The first 7 rows are patterns. Each new row is the sum of 2 different patterns, raised or lowered, with some noise. Before adding, each is slid sideways (what falls off one end comes back at the other) and multiplied by a number that may be negative. Names go in the order of the patterns.
Some rows, each with the names of its patterns after it:
[  7.1  18.4 -19.8 -18.5  22.2  -3.7  -2.2  16.0 -21.3  16.7 -21.1 -17.9
   4.0  -4.7 -16.8 -15.9 -16.4  14.8  10.9  20.5 -17.9 -24.0   9.3   6.4
  16.4  -1.3 -14.6   0.0  17.2 -20.3  -4.1  -7.5   7.9 -18.2  -5.9 -23.1
   5.7  22.8   5.2 -20.8  18.2 -20.0  23.6 -21.8 -14.8   4.2]
A
[-16.0  16.0  15.6 -21.2  -8.5 -11.4 -16.1   8.3   3.4   4.7   5.5  10.7
   7.0  -8.6 -22.3 -11.7 -17.5  -0.3  -7.8 -23.8  22.4   5.6 -19.9   1.1
  16.0 -17.8  16.3  21.5  12.9  17.8   8.9  13.7  -4.1  11.6 -14.5 -15.4
 -24.3 -13.1  -7.5 -20.5  14.5  16.2  22.4  -4.9 -11.8  -3.4]
R
[ 10.6  -6.8  -4.2 -18.1   3.8  15.9  -1.0 -19.1  -1.0   1.8 -21.2   6.9
  21.0  22.4   7.9  -7.5  20.3  -1.4  22.3 -22.6  16.9   8.6  22.1  12.0
 -12.5  21.5  23.1 -13.7  23.0  19.1  21.2  20.1  -1.9  -7.8  23.1   5.8
 -12.0   2.6   7.7 -16.4  -1.7 -22.6   9.2 -20.5 -21.4   6.3]
G
[  1.5 -17.4  -4.7   0.3 -15.3 -21.2  -0.6 -23.5 -15.1  19.5  13.3 -22.5
 -12.0  -6.5  -5.7   1.7 -10.1   9.1  -9.0  21.0  -3.8   0.0   6.1 -17.3
  -6.3  -3.9 -24.2  15.4   4.1 -14.4 -16.8  -5.2  17.5 -10.6 -18.6 -21.9
  -1.8 -22.1  -7.3  -3.0   5.2  20.9   2.7 -19.6  15.4  22.8]
S
[-12.5   3.5  -4.9 -13.9  -2.0  17.4  -9.6   2.8  16.5  -7.8  -2.5  12.8
   6.1  16.3  22.1   3.7   5.8   2.4 -19.8   8.1  16.0   4.2 -10.4   4.5
 -16.0   6.6 -20.0  -7.7  17.0  -2.5  15.7   6.9  20.2 -21.0  -9.3  -6.9
 -18.2  16.6  22.0  10.0  13.4  13.0  -9.5  15.1  24.7 -20.2]
X
[-19.7  15.7  19.9 -18.6  -1.7  -3.4  24.7  -9.1 -17.6  -2.6  -2.6   6.2
 -24.4 -10.6  -7.7 -13.5 -20.4 -20.3  17.4  11.0 -14.0  23.6   8.7   7.6
  24.7  -0.7  12.0 -11.0  -6.7  -0.9   1.7 -17.9   0.9  22.7   0.9  -6.0
 -22.3 -12.3  -3.9 -23.6  18.0  -6.3 -10.5  -5.5  22.0  17.3]
Q
[-13.3   1.0 -10.4   0.7 -21.0 -20.8 -18.9 -21.4  21.3   6.1  -3.9  10.8
  -4.3  16.0   9.1 -21.7  23.6  -9.0  17.1 -12.5   8.2  -9.2 -13.0  22.6
 -23.1  10.8 -18.3  12.7  23.1   5.3  21.9 -10.8   4.0  23.9 -18.6  -4.6
  16.3 -12.3  10.7  -3.8 -21.2   9.0  -0.4  16.8 -10.4  22.8]
Y

New rows. What belongs after each?
[25.9 41.4 35.0 30.9 10.1 60.3 33.7  9.3 42.3  0.4 32.2 -2.4 35.2 39.6
 33.5 34.7  5.7 -0.9 29.4 21.9 29.2 25.5  0.9 13.4 49.3 48.5 24.2 25.4
 40.3 41.3  1.5 35.1 22.2 17.7 25.4 27.9  2.1 26.5 28.3 12.3 11.8 34.5
 14.2 60.2  8.8  4.8]
A X
[-13.9   5.2   2.7   7.0  10.3  27.7   1.5 -13.5   0.4   2.0  25.8  -6.5
   4.5  -0.5  23.9  10.9  -7.2   5.2  -9.0  -5.4  -7.2 -24.4  31.4  18.8
 -12.5   8.9   8.1  24.6  14.6  -8.4  -1.6  -1.9 -15.0   1.4   5.6  -0.6
  25.0  25.2  -4.3  16.6  12.0  -0.5  -9.0 -11.4  19.3  -7.9]
S Q
[ -7.1  -1.0 -26.1 -15.1 -30.3 -18.7   0.6  -7.2 -18.3  13.1 -24.3  -1.8
 -21.4 -10.5  -6.4   7.1  -0.6  -5.1 -13.2  -4.6  -9.4 -17.2  -1.8 -29.7
  12.7 -14.0 -11.9   6.3 -19.3 -28.8 -21.1 -24.4  -6.0   4.2  -3.1 -32.3
  -7.1   5.9  -5.2   4.8   0.8 -12.5 -17.1   7.8 -20.8 -20.3]
A X
[  5.4   7.4 -35.1 -12.4 -16.9 -13.0  -0.9 -26.8  36.1  15.6 -12.5   4.0
  34.8 -13.7   4.6  26.5  22.4  39.4  23.4  21.8  18.2   4.6  -4.2  -2.7
 -16.4 -22.2 -14.5  -1.1   7.5   7.2  40.3   2.2  -2.4 -15.3  -4.2  33.8
  22.0 -13.6  -5.8  12.1  -3.5  18.2  18.6  26.7  25.8   3.0]
R Q
[ -0.2 -18.1   4.7  -3.0 -23.1   8.8  -7.0  19.3  -4.8  10.4 -11.7  -6.5
   7.4 -34.6  -6.6 -21.0  12.2  18.1   7.1   6.0 -23.2   7.2  20.9 -16.3
  -0.5   5.1 -19.0   2.0 -12.2 -30.9  -1.2  -2.3  21.1  -8.4  26.4 -18.0
  -1.3  -2.2 -16.5 -26.8 -13.5 -22.5 -33.5  24.2  -9.3 -19.2]
R Y
[  3.6  14.1  25.4   2.8 -18.5  -4.3 -11.4  15.4   8.4  -5.6   1.7  -5.2
  -1.9  22.8   2.5 -17.2   9.3 -12.6   1.1   1.9   3.6 -12.3  14.6   1.7
 -19.9  -7.8  25.0  -6.0  16.0 -10.4  26.6  -0.9 -14.9   3.1 -12.7  17.9
  16.1 -23.7   4.3  -7.8 -11.5   2.7 -17.3  17.7   7.3   2.5]
A S
[11.2 10.1  6.2 10.9 22.6 16.9  8.3 12.4 15.8 23.3 32.2 20.0 41.1 24.1
 30.4 43.4 21.0  3.1 17.2 31.4 35.2 20.9 13.2 18.3 35.0 14.5 24.8 21.5
 16.2  6.1  3.0 23.8 26.9  9.2 30.8 -0.9 29.8 16.6 23.1  8.9  3.4 32.1
 16.5 16.4 27.5 18.5]
G S
[ -8.7   5.6  17.9  -0.8  21.3  -2.3   2.0  12.5  16.9   5.0  12.4  16.5
 -21.7  -3.3 -11.8   0.0  -9.9 -21.7  -0.9  19.4 -17.1   2.3 -20.3  10.9
   4.2   4.6  -2.6 -13.1  15.5 -19.4  15.6   6.8  -1.2   3.2 -14.9  18.3
  -3.9  -1.9  -2.3  13.4  -4.8  21.6   1.4  -5.8  26.2   9.9]
G Y
[-22.7 -23.5 -30.8 -47.3 -18.7  -7.9 -40.5 -23.7 -55.0 -34.0 -45.2 -45.9
 -52.0 -42.8 -24.7 -17.0 -67.2 -17.6 -61.5  -9.0 -59.0 -41.1 -23.2 -45.0
  -5.0 -58.7 -37.6 -27.5 -52.9 -40.7 -36.6 -47.9 -23.6 -67.0 -37.1 -30.0
 -50.8 -39.6 -56.7 -45.3  -9.5 -33.0 -20.5 -61.2 -47.9 -42.8]
A Y
[  0.4  -2.1  -6.0  -3.2  15.7   1.9 -32.2   0.8  13.3 -26.6  -9.5  -0.7
 -23.1 -15.8  -9.1  -0.1  -8.2   0.1  -4.7  -0.3  -8.3 -31.8 -18.5  -5.0
   6.7   2.1   9.8   6.8 -28.1  -4.0   7.7  -4.7 -11.8 -21.5  21.6 -13.9
 -27.5  10.8 -12.4  -6.4 -35.9  12.1  14.3  -0.9   7.7 -19.1]
X Q
[  2.4  -1.6  -6.0 -22.3  -1.1   8.2  18.2  -3.3  23.9  -1.4   8.2 -12.2
 -11.5 -24.2 -26.8 -14.0 -20.6   3.4  24.8   2.5  -0.7  -1.4  26.7  -3.6
  -4.4  36.8   5.6  29.3  -4.1  18.3  -7.4   0.6  12.6 -27.9  -5.4 -22.0
   8.2   8.1  17.3  32.2  10.3   2.5  14.4 -17.0 -10.4  27.2]
R Y
[-24.3  -5.5 -18.2  14.2 -13.5   9.7  -2.3 -23.5 -22.1  -1.2 -12.8 -23.0
 -41.0 -19.2  21.2  12.6 -12.6  14.7  -8.9   3.7  -7.9 -44.7   7.1  -2.4
  -9.6 -39.9  -6.8  -4.1 -19.6   5.3 -15.8  13.1 -26.9  17.0  19.8 -24.9
  -4.2  -2.3   0.8  11.5 -20.6 -16.9  11.0 -26.1   4.5 -34.0]
S Y
[-11.7  16.9 -27.6 -32.4 -10.7 -14.8  -5.8 -16.8 -10.1 -15.6  11.1  -6.8
   6.7  -1.5   2.1  -2.9 -19.9 -28.3 -19.1   7.7   3.9 -14.2  12.6 -26.5
  -5.6  -2.8  -9.2   3.3   9.3  -2.3 -17.9 -18.5  -1.2 -14.8 -12.9   7.8
  -2.1   9.6  -5.5 -14.6   1.4   5.5 -29.4 -18.1  -0.9   0.7]
A R
[  9.5  -0.7  36.5  -2.1   5.5  45.4  10.0  33.2  12.3  46.6   8.0   7.3
  18.1   3.0  21.2   5.0  28.4 -13.3  22.9  20.6  -0.7  33.9   2.4  17.3
  57.4 -10.0  -3.0  25.9  16.9  22.8  29.1  -7.8  44.2  25.2  16.7  10.4
  19.9  -0.4  -1.9  29.3  27.3   4.0  16.1 -16.6 -22.8  25.7]
X Y
[-23.9  -5.7 -21.7   1.4 -22.2 -19.3 -35.0 -23.4 -33.0 -27.4   3.4  -3.9
  -0.4  -2.6 -23.9   7.6   8.2 -22.7  -5.1 -16.2  -1.0 -26.6 -16.8 -16.4
 -30.8  -4.5 -13.7   4.1 -35.4  -8.6   1.4  -7.6   4.7 -23.4  -2.7   0.4
  -8.9 -15.3   0.8 -14.2 -12.6 -16.0 -26.8 -16.9  -2.3   4.0]
S Y
[ -8.1  -1.0 -14.5 -23.3  27.8   1.9  -1.3 -24.2   1.4 -11.5  -6.0  27.0
   2.4 -29.9 -25.0  -7.8  30.2 -15.8 -39.4  11.0  -5.8   6.1 -38.6   1.6
  -6.8   3.4 -30.6 -45.9   2.8  23.3 -37.3  34.4 -22.3  22.6  28.2 -11.7
  -3.5 -33.3   6.5   9.9 -27.1 -20.6  -3.4  -1.7  13.1 -29.7]
A Q
[ 23.5  17.9  14.4   6.3  20.3 -18.2   4.8  20.1  27.6  -3.1   4.1  21.4
  -2.1   7.6   2.6   2.8  24.9 -15.3  -1.3  33.8  -4.4  -7.5  -9.5  10.7
   7.9   0.8  22.0  13.2  34.0   1.2  17.1  28.0  -9.3  14.7 -12.8 -28.6
 -11.6   0.0  23.3  14.4  20.7  -8.0   7.9  23.1  -5.7  13.8]
R Q
[ 14.7  12.3  -6.9  -3.9   0.5  -4.2  -7.1  -7.1  22.4 -21.8  -5.9 -18.1
 -15.2   3.6 -24.6 -20.8 -18.4 -23.6  -8.7  -9.2  20.3  -4.1 -27.8  18.2
   5.4   8.6  11.9 -14.2   5.0  -2.0 -21.2  -6.6  -7.8 -11.0 -13.5   9.6
 -17.1  -5.4  -4.2  -9.4 -20.4 -11.6  -3.4   7.4 -24.4 -14.1]
A Q
[ 10.7   6.9 -15.5   0.6  -5.4  -7.6  15.1  -8.6   2.1 -19.2   3.9   4.6
  -5.1 -16.7 -23.8   8.4 -31.1   0.7 -12.5  11.9  27.0   3.2  -2.2   4.7
  20.1  13.3 -22.8  -5.7   8.6 -18.8 -10.5  -2.9 -30.2  -7.0  15.1  19.3
 -22.9   2.1 -12.5  -3.7  -4.3  -8.7  -5.0 -18.9   5.9 -14.5]
S Y
[ 34.2  12.7  11.9  31.7  11.0  13.1 -14.9  27.7 -10.1  12.1  15.3  20.3
   2.3  23.8  17.9  13.0  23.5 -10.0   2.3  27.2  -2.9   4.5  -6.0   9.2
  25.7   0.5  15.2   9.3  26.1  -6.6  19.3  10.9 -12.3  18.3  15.8  30.7
   2.8   1.0  -5.5 -21.8  13.9  -3.2 -17.5  32.4   4.7 -16.9]
X Y
[-14.9 -17.3 -46.1 -42.4 -12.5 -58.1  -9.0 -29.2 -31.5 -18.0 -24.7 -12.9
 -46.4 -34.8 -33.1 -47.0 -53.0 -36.6 -47.9 -40.6 -31.6 -31.9 -16.0 -39.7
 -47.8 -45.5 -52.6 -13.5 -16.3 -38.0 -49.0 -53.1 -41.4 -24.9 -21.9 -30.7
 -36.0 -26.7 -19.8 -49.1 -53.5 -46.3 -42.3 -42.7 -42.8 -63.7]
A R
[ 32.3  16.0  17.7   1.1   5.0  -2.9  12.0   0.1  -9.5  12.7   5.3  -6.9
 -26.5 -11.1   8.0 -21.8  18.6   4.6 -13.5  -5.0  26.6  18.7  -4.9  29.2
  20.9  -9.9   0.2 -11.1  28.9   4.8  -9.1  -8.1   3.1  -3.5 -14.9 -19.2
  -8.9   0.9 -16.0  -5.1  22.8  22.3 -21.6  15.8   3.8  -4.0]
X Q
[-14.6  13.5   7.7  25.7   0.2  12.6 -29.5  -8.3 -22.3  -0.7 -23.1 -37.5
   3.6 -11.0   2.9   7.4  12.5  -5.7  11.7  34.0  20.9   1.3  29.5   4.8
  10.6   1.4  -5.0 -22.2 -31.1   7.2 -25.3  -8.2  -2.6  27.4  41.7  -1.5
  11.2 -11.8 -10.9  32.9   0.7 -22.4   6.4 -21.1  -4.0   5.8]
R Y
[  4.2  15.2  -6.5  -5.7  -9.8  -3.4 -25.2 -24.2 -12.1 -23.5  -2.8  -1.7
  14.2 -19.7 -23.0   2.9 -10.8  -5.3   1.2 -25.0 -15.8 -13.8 -21.7   7.8
  -7.2   8.0  -3.9   4.7   3.1 -21.0 -25.2 -15.5 -33.1   3.0 -10.9 -32.7
   3.9  -4.6 -12.8  -8.7  -2.4 -30.6   8.2  -0.3   1.7   7.8]
R S
[ -7.8  19.4 -17.9   3.5 -10.7 -21.3   7.0   0.7  11.1   3.8  -6.1   5.0
   9.4   4.2  -4.9 -12.7   0.9   8.1 -12.4  -3.0   1.2  -1.4  -9.7  15.0
  -6.0   3.3   5.9  11.9  20.4  19.6  11.3  -9.3  -4.1  -8.5  -2.6   8.7
  -5.9 -11.6  12.1 -20.5   9.1 -17.9   1.6   4.4   1.3  14.7]
X Y
[ 23.5  31.4  19.0   1.0   9.4  27.7   9.6   5.8   9.7  44.4   9.9  36.3
  34.4  12.1   1.7 -17.9   5.2  19.8 -22.8  32.8   0.9  25.8 -15.3   2.9
  11.3  -5.5  11.8 -23.3  -5.7   9.4 -11.5  -2.3   3.2  18.7  20.4   4.9
   8.3  32.0  30.7  -1.7   4.2  33.1   4.2  19.5   6.8  15.1]
G S
[ 14.5 -13.8  19.2   1.5 -13.9  16.3  -8.1  21.9   2.0  -4.6   0.9   7.0
   3.0   4.7   1.9   2.0 -16.3  29.8  23.2   1.3  12.6  -8.6  11.0   9.3
   0.8  -7.7  18.2  -1.0   8.4   8.9  17.3   4.2   7.3  -7.7 -14.2 -12.0
  27.7 -12.2  12.6 -14.8  31.4  20.4  -9.5   6.3   2.4   7.3]
A Q
[ -5.6   6.8 -31.3 -12.6 -14.5 -31.2  -5.0 -11.9 -13.4 -16.9 -11.4 -14.1
   5.3  -2.6  -1.5  24.4 -19.2 -29.7 -22.5   4.9  -2.9  10.8   0.6   0.0
  -7.1  -4.5   1.7 -10.6  -0.9 -26.8  10.7   1.1  -2.4   1.9 -24.1 -18.1
   0.0  -8.5  -6.5   3.2 -13.4  -9.1  -3.1   1.6   4.5  -0.7]
R X
[  2.9 -33.8 -31.1 -24.3  -8.8 -10.1 -44.7   4.8  -8.3 -34.2 -20.3  -8.0
  -8.6  13.9   2.3  20.0  14.6   3.8  21.5 -13.1  11.1 -29.3 -24.5 -29.7
 -17.4 -25.1 -24.9  21.4   7.6   9.8 -26.1 -28.1 -11.3 -39.3  18.4   0.4
 -31.7 -18.1  -2.6  -8.8 -15.8   6.1  11.1 -15.9  -0.9  -3.9]
R Q
[ 25.7   1.4  24.3  30.2  22.8  22.5   4.5  13.2  10.8   5.9  24.3  23.0
   8.6  21.5  12.6   7.0   0.8  20.9  -3.4  10.8  31.4  15.4  36.2  23.9
  25.6  10.6  34.8   2.7 -13.4  -3.7   9.1  21.0   7.3  29.0  44.1  21.7
  15.2  11.3  16.6 -12.8  14.7  40.3 -13.3  -5.1  17.0   2.9]
R Q
[ -6.0   2.0  22.7 -17.7 -42.6  -3.3  -7.0  -3.2 -20.2 -34.9 -23.0 -37.9
 -48.3  -9.5 -35.2 -25.0   6.5   4.8 -30.2 -35.1 -40.2 -30.4 -27.6 -25.4
 -12.4 -42.1  23.1 -15.5 -31.1  -8.0 -19.7 -37.5  -7.4 -21.1   8.9   3.6
 -23.1 -20.1 -23.8   8.3 -38.6 -44.7 -53.5 -29.3 -41.7 -39.6]
R S
[34.5 33.3 27.5 65.5 71.2 28.4 36.6 55.5  6.7 40.9 49.1 -4.2 22.6 27.6
 38.7 28.2 30.4 47.0 39.4 37.5 28.8 26.5 35.9 63.5 50.0 52.0 73.4 21.4
 44.9 43.6 19.9 22.5 33.1 53.2 11.9 21.4 35.2 41.2 19.7  6.1 57.1 44.5
 49.9 41.1 44.9 35.2]
X Q
[  7.4 -27.0  10.5  -8.7   2.6 -11.3  -5.1  -1.5   7.1 -15.5   9.2  -5.7
  -9.2  17.9  15.6  14.6 -34.3  -2.0   5.5  -0.5   8.8  29.0  10.1   7.4
   1.2 -27.7   4.8  30.2 -29.7 -31.6  -2.1   7.1  -9.8  -6.8  21.8   6.7
  -0.7  27.8   2.1 -22.4  -5.2  19.9  19.7  17.4   2.6  -0.1]
S X
[ 22.1  35.0  31.2  13.8  22.5  -6.5 -24.9  -9.1  19.2  16.3  -1.3  20.5
 -19.7  -5.4   5.4   3.5  25.3  13.4   8.9   6.3  14.1 -16.5 -11.6  -7.4
  -3.8  34.4  29.4  25.6  14.7  21.2  15.0  -4.7  16.9   4.1  -7.8  -7.3
  12.8 -20.3 -15.5   5.2 -18.8  -3.0   4.8   0.5  -7.4  23.7]
R X
[-22.3  -9.3  -0.6  -6.1 -17.2   7.2 -28.7 -18.1  -5.0 -23.6  -6.8  -3.4
 -18.1 -17.1  11.4  -2.7   0.6  32.8   5.9  12.0   6.7  38.6  25.9 -15.7
  -9.4  11.0  -5.4   7.4  -1.8 -27.0  -5.4  33.4  13.3 -11.9  16.3  -6.8
 -19.2 -15.3  -9.5  17.4 -22.6  17.2 -19.4  25.3  -9.2 -15.6]
G S
[ 13.1  -2.3   1.5  18.3  18.1  12.0  14.6  -1.9  22.2  21.0 -18.1   1.1
  17.4   1.3   4.3 -27.4  14.8   0.3  -0.3   7.1  25.5   0.0  -0.7 -17.6
  -9.8  11.2  13.0 -23.6 -17.9   1.7  -2.2   9.7  17.9  26.5  22.2  -3.1
  35.7  11.0   4.6 -23.7  30.3  15.3  23.3  14.1  -8.9  22.9]
G S
[-12.3  25.9  24.1  44.2  32.3  10.2  42.2  22.7   9.3  35.8  31.4  16.9
  20.5  25.8   2.2  20.2  28.5   7.3  19.4   8.3   9.3  22.6   3.2  23.1
  -2.7  14.3  24.7  24.9  17.1  22.4  12.9  10.1  21.1  21.8  -9.4   9.7
  12.1 -11.7  17.5  23.9  36.7  25.8   9.5  30.2  23.5  30.2]
G Q
[  8.3 -13.5  17.9  41.2   8.9   5.6  35.4  39.5   3.5   1.8  -5.5  45.0
   1.1 -21.3   2.8   7.7  -5.2 -18.5 -22.1   5.9 -22.0 -29.6  -7.5  28.5
   8.6  -9.3  11.5  17.5  23.9  23.5 -10.6  15.0  -0.9 -18.4  10.4  23.8
   8.2  12.5  19.2  22.7  -2.1   4.4 -23.7  13.6  -7.1  37.5]
G Q
[  1.1  -9.1  20.6 -19.7  18.9   7.6  20.6  -7.6  23.9   8.1   2.9  12.6
  -6.2  23.2   2.0   1.7  -4.5 -17.6  27.6   3.0 -10.1  29.4   0.0   4.7
   6.2  -7.6  11.9  19.4  -6.1   2.4 -12.4  23.8  -2.4  28.6  -0.6   2.2
  12.7  26.0  30.5  21.7  15.9  -6.2  13.9   2.0  -1.1   6.6]
A Y
[ 23.0  15.8   3.2   5.1  -4.9  -3.9  15.9 -16.5 -11.4 -12.1  21.7  -7.0
 -25.7  21.7  10.2 -13.3  -8.0  12.7  21.3   8.5  -6.6 -16.6  26.6   4.7
  -7.1   5.4  14.0  -3.5 -18.0 -28.0   9.1 -34.8 -25.1  -8.4 -18.2 -10.6
 -17.1  -8.9   2.1   4.0  -7.5  -6.7  -6.7 -20.1 -19.5   2.2]
G Q
[ -5.5  17.6  24.5   6.1  35.3  18.8  44.4  -7.4  21.2  24.8  -2.6  19.6
  33.5  24.4  35.9  21.4  -3.3  25.1  45.0  -0.6   2.4  30.6   3.1 -11.0
  -4.1  19.5  13.0   2.4  26.5  -9.1  27.2  11.6  13.8  10.1  22.3  25.4
   5.6   0.2   9.4   2.6  13.0   3.0  -6.4  20.5   7.3   2.5]
G X
[  1.5   5.1  17.3 -20.7 -33.2  -8.8 -13.9 -39.9   6.5  12.0 -27.2 -15.9
   4.8   1.2 -17.0  -9.6 -17.7   7.5  -3.7 -10.0  -4.4  -0.8  -6.8   4.6
  -7.2   9.6   2.0   0.8 -37.3  -2.3 -24.3 -27.3  -8.1 -10.0  -9.8 -12.2
  30.1 -16.1 -34.0 -23.7 -27.5   4.7  17.6  -4.6  14.5  -0.8]
S X
[ -3.9   6.3  -4.6  32.1 -21.0  16.5  -3.2 -27.5 -41.8  -7.8 -14.1 -23.2
  16.4  -5.0  -4.0  -6.4  -5.1 -14.8   4.2 -31.7   9.5  -0.9  13.2 -18.5
  23.5 -33.3 -24.9  25.8 -14.3   5.3 -41.8  13.9  30.8  16.2  12.6   2.7
   2.8  16.7 -30.8 -31.6   2.8  -2.8 -11.6 -36.0 -28.8  16.5]
S Y
[-13.3  -8.1   0.1 -16.3 -19.5  -8.5 -25.8 -11.5 -18.5 -40.8   6.5  -0.3
 -25.9 -17.7   0.7 -34.0   1.8  -9.6  -8.5   9.4  -8.2   3.5 -14.1   4.6
 -35.2 -29.6 -37.3 -31.5 -10.0 -15.8   1.5   5.3  11.7 -22.7 -12.0  -2.6
 -34.3  -9.5   0.3 -30.6 -27.8 -23.6 -16.2 -12.2 -10.5  -1.3]
R X
[-35.7  -2.5 -31.5  -2.1   0.7 -21.3   1.3  -5.2  12.4 -44.5 -26.2 -20.5
 -34.6  -4.7  -1.3   8.3   9.7  -6.4  -4.1  10.2  17.5 -14.2 -22.6   0.9
 -20.7 -26.1 -14.3   6.3 -29.8  -7.8  19.2 -16.6 -15.3  -9.6 -10.7   3.8
  -3.1   4.4  -7.6 -14.5 -31.6  11.1  14.7 -16.8  -9.5   5.4]
X Q
[-10.4 -20.0  -9.9  -5.1  23.9  -3.1   8.5  -7.6 -27.5   9.5   1.3 -15.2
  22.8  -3.8 -17.1 -20.4 -10.3   4.8 -14.6 -13.4  -4.0   7.1  -6.6  -7.8
   3.2  19.9   1.6  -2.6  -4.8  10.2   6.4  12.9 -29.0 -22.7 -11.3 -28.9
 -27.7 -11.4 -18.8 -23.4  26.9  20.3  -2.5  -1.5  -1.6   9.0]
R S
[  4.3 -33.3 -26.3 -11.9  -2.9 -27.3 -31.9 -23.2  -7.7  -4.0 -12.4 -27.4
 -30.1 -14.5 -21.0 -15.6  -6.0 -14.8 -20.2   8.3 -19.8 -11.0  -3.8 -10.8
 -14.9 -24.6 -29.0 -10.6  -0.9 -19.5 -22.7   5.8 -22.6  -3.4 -37.8 -29.3
 -12.9 -21.1   4.6 -26.7 -28.4  -5.0  -3.8  -6.1 -14.8 -18.0]
A Q
[-20.5  11.4   0.7  -0.7  -9.4   6.8  -0.6 -23.1 -10.4   9.4  24.8  11.2
 -23.8 -18.9   8.8  10.3  -1.9  -6.5 -14.7  -6.4   1.6 -27.7   9.8   0.3
  -3.3   1.7   2.6 -11.2  19.8  17.8  10.6 -21.9  11.4 -14.8  19.8 -26.1
 -10.8  17.8   6.5   9.8 -27.8 -20.4  15.5 -16.0   9.0   8.6]
A Q
[ 21.0  43.4  16.2   1.3  21.8  31.0  13.3  -3.5  -0.7  12.2  11.3  -7.9
   9.4 -20.7  -6.6  28.8  12.3   2.0  -3.2   0.7   3.7  26.9  15.0   8.2
  12.8  44.0  -1.5  12.2  15.3   8.8   4.0   1.5 -12.4  25.2  19.6 -14.0
  -7.7   3.8  21.0  -9.4 -15.9   3.2  16.3 -15.7  17.2  15.7]
S Q
[  1.0  -8.8  20.9  -4.5   7.8 -15.9 -11.7  -6.0  -1.6 -20.3 -38.6 -11.5
  -5.6  10.0  -2.5  10.8  22.6 -19.7  -2.1   0.3 -34.8 -28.6  20.9  -9.5
 -21.2  14.2  -1.6   0.6 -12.4  11.4 -23.7 -17.7  -1.0 -16.2  -4.7   4.6
  -1.3   6.1 -26.2 -24.0 -13.2   3.6  -8.5 -26.4  17.4   3.2]
S X
[-20.1  13.4  -0.2 -25.7   1.9  -0.5  -5.9   2.9 -17.1   6.9  -3.5 -15.3
 -10.7   6.2   0.6  14.5  -7.3   4.9  29.7 -11.2 -10.3   6.9   2.7 -30.3
  -5.5  29.3   8.2  -6.5   7.7  17.5   2.9   2.0  -9.1  25.2   8.4  18.2
   4.7   8.3  25.1  22.5  -1.2  31.6  26.3   5.4   8.3   8.7]
G Q
[-45.3  -5.8 -33.0 -15.9  -2.5 -27.3  -3.0  -1.9  -8.1 -39.0 -29.4 -19.9
 -45.8  -5.3  -9.9  -5.7   5.7  -2.7 -39.0   7.5  -5.1 -23.3 -39.2 -23.3
 -22.4 -25.5 -11.0 -13.3 -36.1  -3.6  -2.8 -25.5 -12.5 -16.9  -0.4 -11.8
  -6.5 -10.6 -13.7 -25.4 -44.1 -19.4   4.5  -4.8 -17.0 -22.9]
A X
